There are 8 hidden switches. A switch that is on adds its own fixed numbers to the row, and there is some noise. The rows also spread widely along 11 directions, which tell nothing about the answers.
(in the rows, 128 means zero)
Some rows, each with its switches (1 for on, 0 for off) after it:
[120 182 146 116  88 103 134 110 137 182 105 135  93 105 133 103  53 132
 156  85 106  80]  1 0 0 1 1 1 0 0
[139 168 135 129  88 130 113 102  82 134  77 151 131 127 123  80  85 126
 146 116 114  77]  0 1 0 1 0 0 0 0
[132 130 156 101  63 110 118  39  84 121  97  95  98  89 115 160 154 134
 173 103  39 123]  0 0 1 0 0 1 1 0
[173 141 129 115  94 106 131 102  93 108 122 142 130 120 216 154 166 170
 148 151 120 197]  1 1 0 1 0 1 1 0
[108 168 157  87 103  83 116  88 115  89 120 165 138  90 146 173 108 102
 107 157 106 120]  1 0 0 0 1 0 0 0
[115 131 153 104 104 105 142  97 176 155  81 115 109 108  80 181 134  76
  82  97  94  87]  0 1 0 1 0 1 0 1
[ 80 168 114  90 115 143 109 103 100 103  86 169 101  99 112 197  95  83
 189 134 113  74]  0 0 0 1 0 0 0 0
[184 149  72  87 111 126  73  97  25 100 113 141 104 111 161 145 161 194
 136 145 134 133]  0 1 0 0 1 1 0 0
[146 168 121 148 140 123 146 175 154 147 145 162 141 119 107 174  94 115
  92  90 199 100]  0 0 0 0 1 0 0 1
[143 149 136 122 148  90 101 117 103 155 160 131  94 121 151 105  93 149
 168 136 142 147]  0 1 0 0 0 0 0 0
[138 121 118 191 150 159 116 115 117 148 151 114 131 146 105 157 102 132
 157  84 141 149]  0 0 1 1 1 1 0 0
[181 136  57 124 126 167 113 126  83 114  95 132  88 145 132 168 182 164
 127 106 145 136]  0 0 0 1 1 0 0 0
[117 146 143  98 123  92  78  88 123 137 107 118  91  92 132 135 107  81
 130 146  87  74]  0 1 1 0 0 1 0 0
[147 153 178 191  84 141 118  67  67 112 128 137 141 111 156 159 112 162
 141 111  69 163]  1 0 1 0 1 0 0 0
[128 194 127 109  79 101 153 132 133 148 118 155  95  85 131 138  87 109
 170 108 122  80]  0 0 0 0 1 0 1 0
[173 177 105  98  53 100 131 130  62 134 113 144 111  91 119 157 113 162
 109 102 135 101]  1 1 0 0 1 0 0 0
[165 161 156 137  56 109 164 116 113 107 113 154 154  97 141 186 138 122
 110 121 127 125]  0 0 0 1 0 0 1 1
[125 117 120 144 152 147  81  81 100 143 116 112  65 131 114 150 110 116
 171 129  84 126]  0 1 0 1 0 0 0 0
[120 156 154 130 127  95 170 131 210 155  97 139 134 121 169 110 137  80
 110 125 136 112]  0 0 0 0 0 1 0 0
[155 117 135 146 147 123  96  94 128 114 147 112 115 133 121 156 142 108
 120 124 110 150]  0 0 1 1 1 0 1 1
[146 177 153 147 107 115 108 117 131 174 126 134  58  84 129 147  63 112
 129 115  98  65]  0 0 0 1 1 0 0 1
[163 164 119 141  77 123  99 108  89 139  89 116 121 114  97  55  85 107
 124  89 106  37]  0 0 1 0 1 0 1 0
[189 162 170 112  95  62  96 107  96 156 160 113 146 106 163  76  85 182
  97 110 162 123]  0 0 1 1 0 1 1 0
[150 153 112 116 156 140  73 104  90 128 138 145 100 102 140 214 109 183
 100 114 158 128]  0 0 0 1 1 1 0 0
[ 98 138 117 109 195 152 119 125 127 114 122 175 152 155 112 194 135 151
 131  98 187 174]  0 1 0 0 0 0 0 0
[178 127 118 138  82 135 145 110 102 121  91 124 140 126 165 153 174 141
 129 105 113 135]  1 0 0 0 0 1 1 1

New rows, each followed by its switches (1 for on, 0 for off):
[156 188 137 112  92 108 105 113  64 146 143 152 115  97 126 115  64 188
 159  89 143 101]  0 0 0 0 1 0 1 0
[143 161 110 104  97 138 113  88  58  55 106 175 138 118 160 188 166 142
 170 151 112 172]  0 1 1 1 1 0 1 0
[171  87 101 159 136 139  76  87  66 113 145  85 120 140 155 142 157 144
 173 126 107 169]  1 0 1 0 0 1 1 0
[160 114 143 127 124  69 134 109 105 130 188 110 132 113 154 160 142 136
 165 149 146 188]  0 0 0 0 0 1 0 1
[128 182 128  80  57  85 187 115 146 110  90 161 122  91 137 146 149  95
 149 122 108 114]  0 0 0 0 1 0 1 0
[157 132 135 128 118 130 155 106 149 158 110 114 124 138 129 161 154 175
 117  66 142 166]  0 0 0 1 0 1 1 0
[132 101 131 116 136 119  91  82 118 136 118  94 128 130  90 178 123 125
  80  98 121 123]  1 0 0 1 0 1 0 0
[102 130 146 129 106 104 118  87  76 113 136 133 154 128 109 102  73 101
 203 127 102 127]  1 0 0 0 0 0 0 0
[156 153 108 142 114 135  91 143 127 141  74 129 109 131 143  93 110  78
  86 125 131  55]  1 1 1 1 0 0 0 0
[195  92  85 152 146 101 120 145 122 132 173  86 111 141 138 139 174 120
 128 135 166 170]  0 0 0 0 0 0 1 0
[148 179 160 130  89  79 190 131 166 110 115 171 168 113 177 133 153 113
  85 141 146 156]  0 0 0 0 1 0 0 0
[136 163 155 118  92  59 136 132 129 138 149 148 144  96 174 140  79 100
 133 158 145 129]  1 1 0 1 0 1 0 0
[160 145 112 130 115 122  95 127 104 122 122 134 120 120 153 135 103 114
 123 134 143 103]  1 0 0 1 0 0 1 0
[166 156 119  65 104  69 124 129 101 135 123 143 130 122 174 100 126 151
 129 137 160 136]  1 1 0 1 0 1 0 1
[137 152 134 125  67  99 164 125 105 125 143 140 171 103 113 183  97 125
 164  99 159 131]  0 0 0 1 0 1 1 0
[118 164 162  78 111  55 141 101 165 121 124 148 133 101 185 119 125  93
 134 174 128 132]  0 0 0 1 0 1 0 0
[132 123 129 134 136 135 149  78 111 151 121 121 142 171 104 101 128 191
 175  63 131 191]  0 0 0 1 1 1 0 0
[136 154 132  87 121 116 125  78 128 110  78 148 152 132 140  99 149 152
 104 102 121 123]  0 0 0 0 1 1 1 0
[142 127 130  96 104  81 129  97 131 143 126 103  97 106 134 148 142 111
 137 137 112 129]  0 0 0 1 0 1 0 0
[155 110 108 134 191 108  87 114 128 165 176 103  95 137 116 150 124 166
 112 109 158 171]  0 1 0 0 1 1 0 0
[132 150 147  91 116 107 127  81 115 110  86 146 139 144 151  80 142 140
 134 129 118 138]  0 0 0 1 0 0 0 0
[141 128 122 164 134 164 115 109 131 153 111 114  88 115 126 222 134 140
 116  94 124 124]  0 0 0 1 0 1 0 0
[167 132 125 181 125 171 120 123 111  97 114 140 113 118 165 242 185 115
 109 134 125 152]  0 0 1 1 0 0 0 1
[119 133 138  99 144 116 103  73  98 120 128 134 108 136 137 129 122 153
 172 130 118 161]  0 0 0 1 0 0 0 0
[151 110  98 143 147 127 128 131 120 155 158 102  90 137  90 177 132 127
 149  86 137 152]  1 0 0 0 1 0 0 1
[152 169 137 118  68  97 196 114 168 155  67 131 130 126 144  81 160 126
 111  86 110 115]  0 0 0 0 1 1 0 0
[128 150 120 127 147 114  97 128 139 132 122 138 100 108 148 128 100  76
 148 145 131  78]  0 0 0 0 0 0 1 0
[170 128 124 134 128 124  99  87  66  90 122 146 164 156 143 133 145 177
  90 130 136 189]  1 1 0 1 1 0 0 0
[184 129 123 125 139  78 103 130 103 126 173 122 168 128 122 109 114 142
  75 126 190 127]  0 0 0 0 1 1 0 1
[144 134  74  88 114 128  91 119 117 128  92 117  93 115  99 153 114  84
 126 110 121  53]  1 0 0 1 1 1 1 1
[192 121 118 140  99 122 104 106  92 143 102  90 152 148 142  64 141 160
 100  80 134 118]  1 0 1 0 0 1 1 0
[181 125  89 129  97 134  90  97  73 129 118  88  79 128 120 130 143 147
 142  98  96 126]  1 0 1 1 1 0 1 0
[150 170 184 152  71 104 117  92 107 173 138 120 123  82 123 145  43 154
 127  86 114  84]  0 0 0 1 0 1 1 0
[168 162 153  71  63  74 131 104 107 127  86 127 143  92 129 131 157 132
  63 112 124  90]  0 1 1 0 0 1 0 1
[143 158 136  96  50  85 154 104  94 110  97 141 123  97 127 155 140 104
 138 143 102 117]  0 1 0 1 0 0 0 0
[ 99 162 160  76 122  81 150 112 158 135 127 156 117  85 146 195 125 108
 145 128 130 126]  0 0 0 0 0 1 0 1
[194 155  92 119 143  95  77 153  81 136 170 136 102 101 195 129 103 156
 123 157 177 113]  1 0 0 0 1 1 0 1
[208 126  90 110  68  98 118 139  49 128 150 101 129 116 104 154 130 157
 126  99 169 124]  1 0 0 1 0 0 1 1
[175 148  93 136 110 148  82 115  54 120 118 133 118 124 150 164 124 169
 123 113 139 133]  1 1 1 1 1 1 0 0
[145 135 138 110  81  86 112  71  82 108 116 117 139 125 110  95 105 113
 125 134  90 124]  1 0 0 1 1 0 0 0
[182 148 124 117 111 128  91  91  51 130 140 128 109 114 108 189 123 219
  87  90 150 148]  0 0 0 1 1 0 0 0
[125 164 138 108 110  94  79  87  97 147 135 117  81  83 130 113  74 108
 170 132  88  71]  0 0 1 0 1 1 0 0
[143 117 106 130 159 139  77 105  61 116 148 128 147 155  89 133  95 158
 145 107 179 138]  0 0 0 1 0 0 0 0
[139 150  98 136 135 148  90 116  98 139 121 140  86 121 106 153  86 124
 157 110 124 103]  0 1 0 1 1 0 1 0
[141 107 147 175 176 143 123 101 141 141 152 119 106 152 144 167 142 139
 153 119 127 194]  0 0 0 1 0 0 0 1
[155 167  97  80  95  93 107 139  84 116 128 142 125 106  90 147 108 117
 106 116 168  89]  0 1 1 1 1 0 0 0
[182 125  93 164 100 134 143 132 117 134 141 107 103 126 109 179 150 128
 130 100 135 145]  0 0 0 1 1 0 1 0
[143 155 108 102  93 102 123 128 131 157  92 113  71 106 113 109 110  83
 137 119 117  53]  0 0 0 1 0 0 0 0
[185 136 128 105 122  83  91 105 109 139 150 103  72 105 171 129 142 152
 121 150 127 144]  0 0 0 1 0 0 1 0
[171 151  93 167 122 169 111 126 101 158 121 128  85 128 173 156 113 176
 161  88 128 140]  1 0 0 1 1 1 1 0
[182 139 124 188 114 144 142 129 140 163 119 112 103 130 111 168 134 149
  72  79 139 130]  0 0 0 1 1 0 0 0
[145 156 124 143 113 154 162 132 113 116  97 170 136 127 172 225 175 169
 116 103 144 191]  1 1 0 0 0 0 0 0
[143 139 160  97  99 100 106  85 112  83  96 143 148 114 143 170 157  99
  83 144  95 137]  1 1 1 1 0 0 1 1
[188 156 111  91  99  98  72 102  74 136 116 123  84  96 169 125 115 160
  94 140 118  81]  1 0 0 1 1 1 0 1
[160 147 115 201 133 126 139 160 137 138 184 140 104 110 156 203 104 102
 149 143 160 156]  0 0 0 1 1 0 0 0
[136 125 118 161 141 146 133 127 117 114 132 142 182 146 113 200 141 137
  96  83 160 177]  1 1 1 0 1 1 0 0
[124 151 171  98  51  89 141  63  79 111  90 141 176 114  95 125 107 134
 128 108 101 122]  0 1 0 1 0 1 0 0
[138 147 166 176 110 121 154  97 139 131 120 139 139 130 158 136 126 132
 117 114  94 168]  1 0 0 0 1 0 0 0
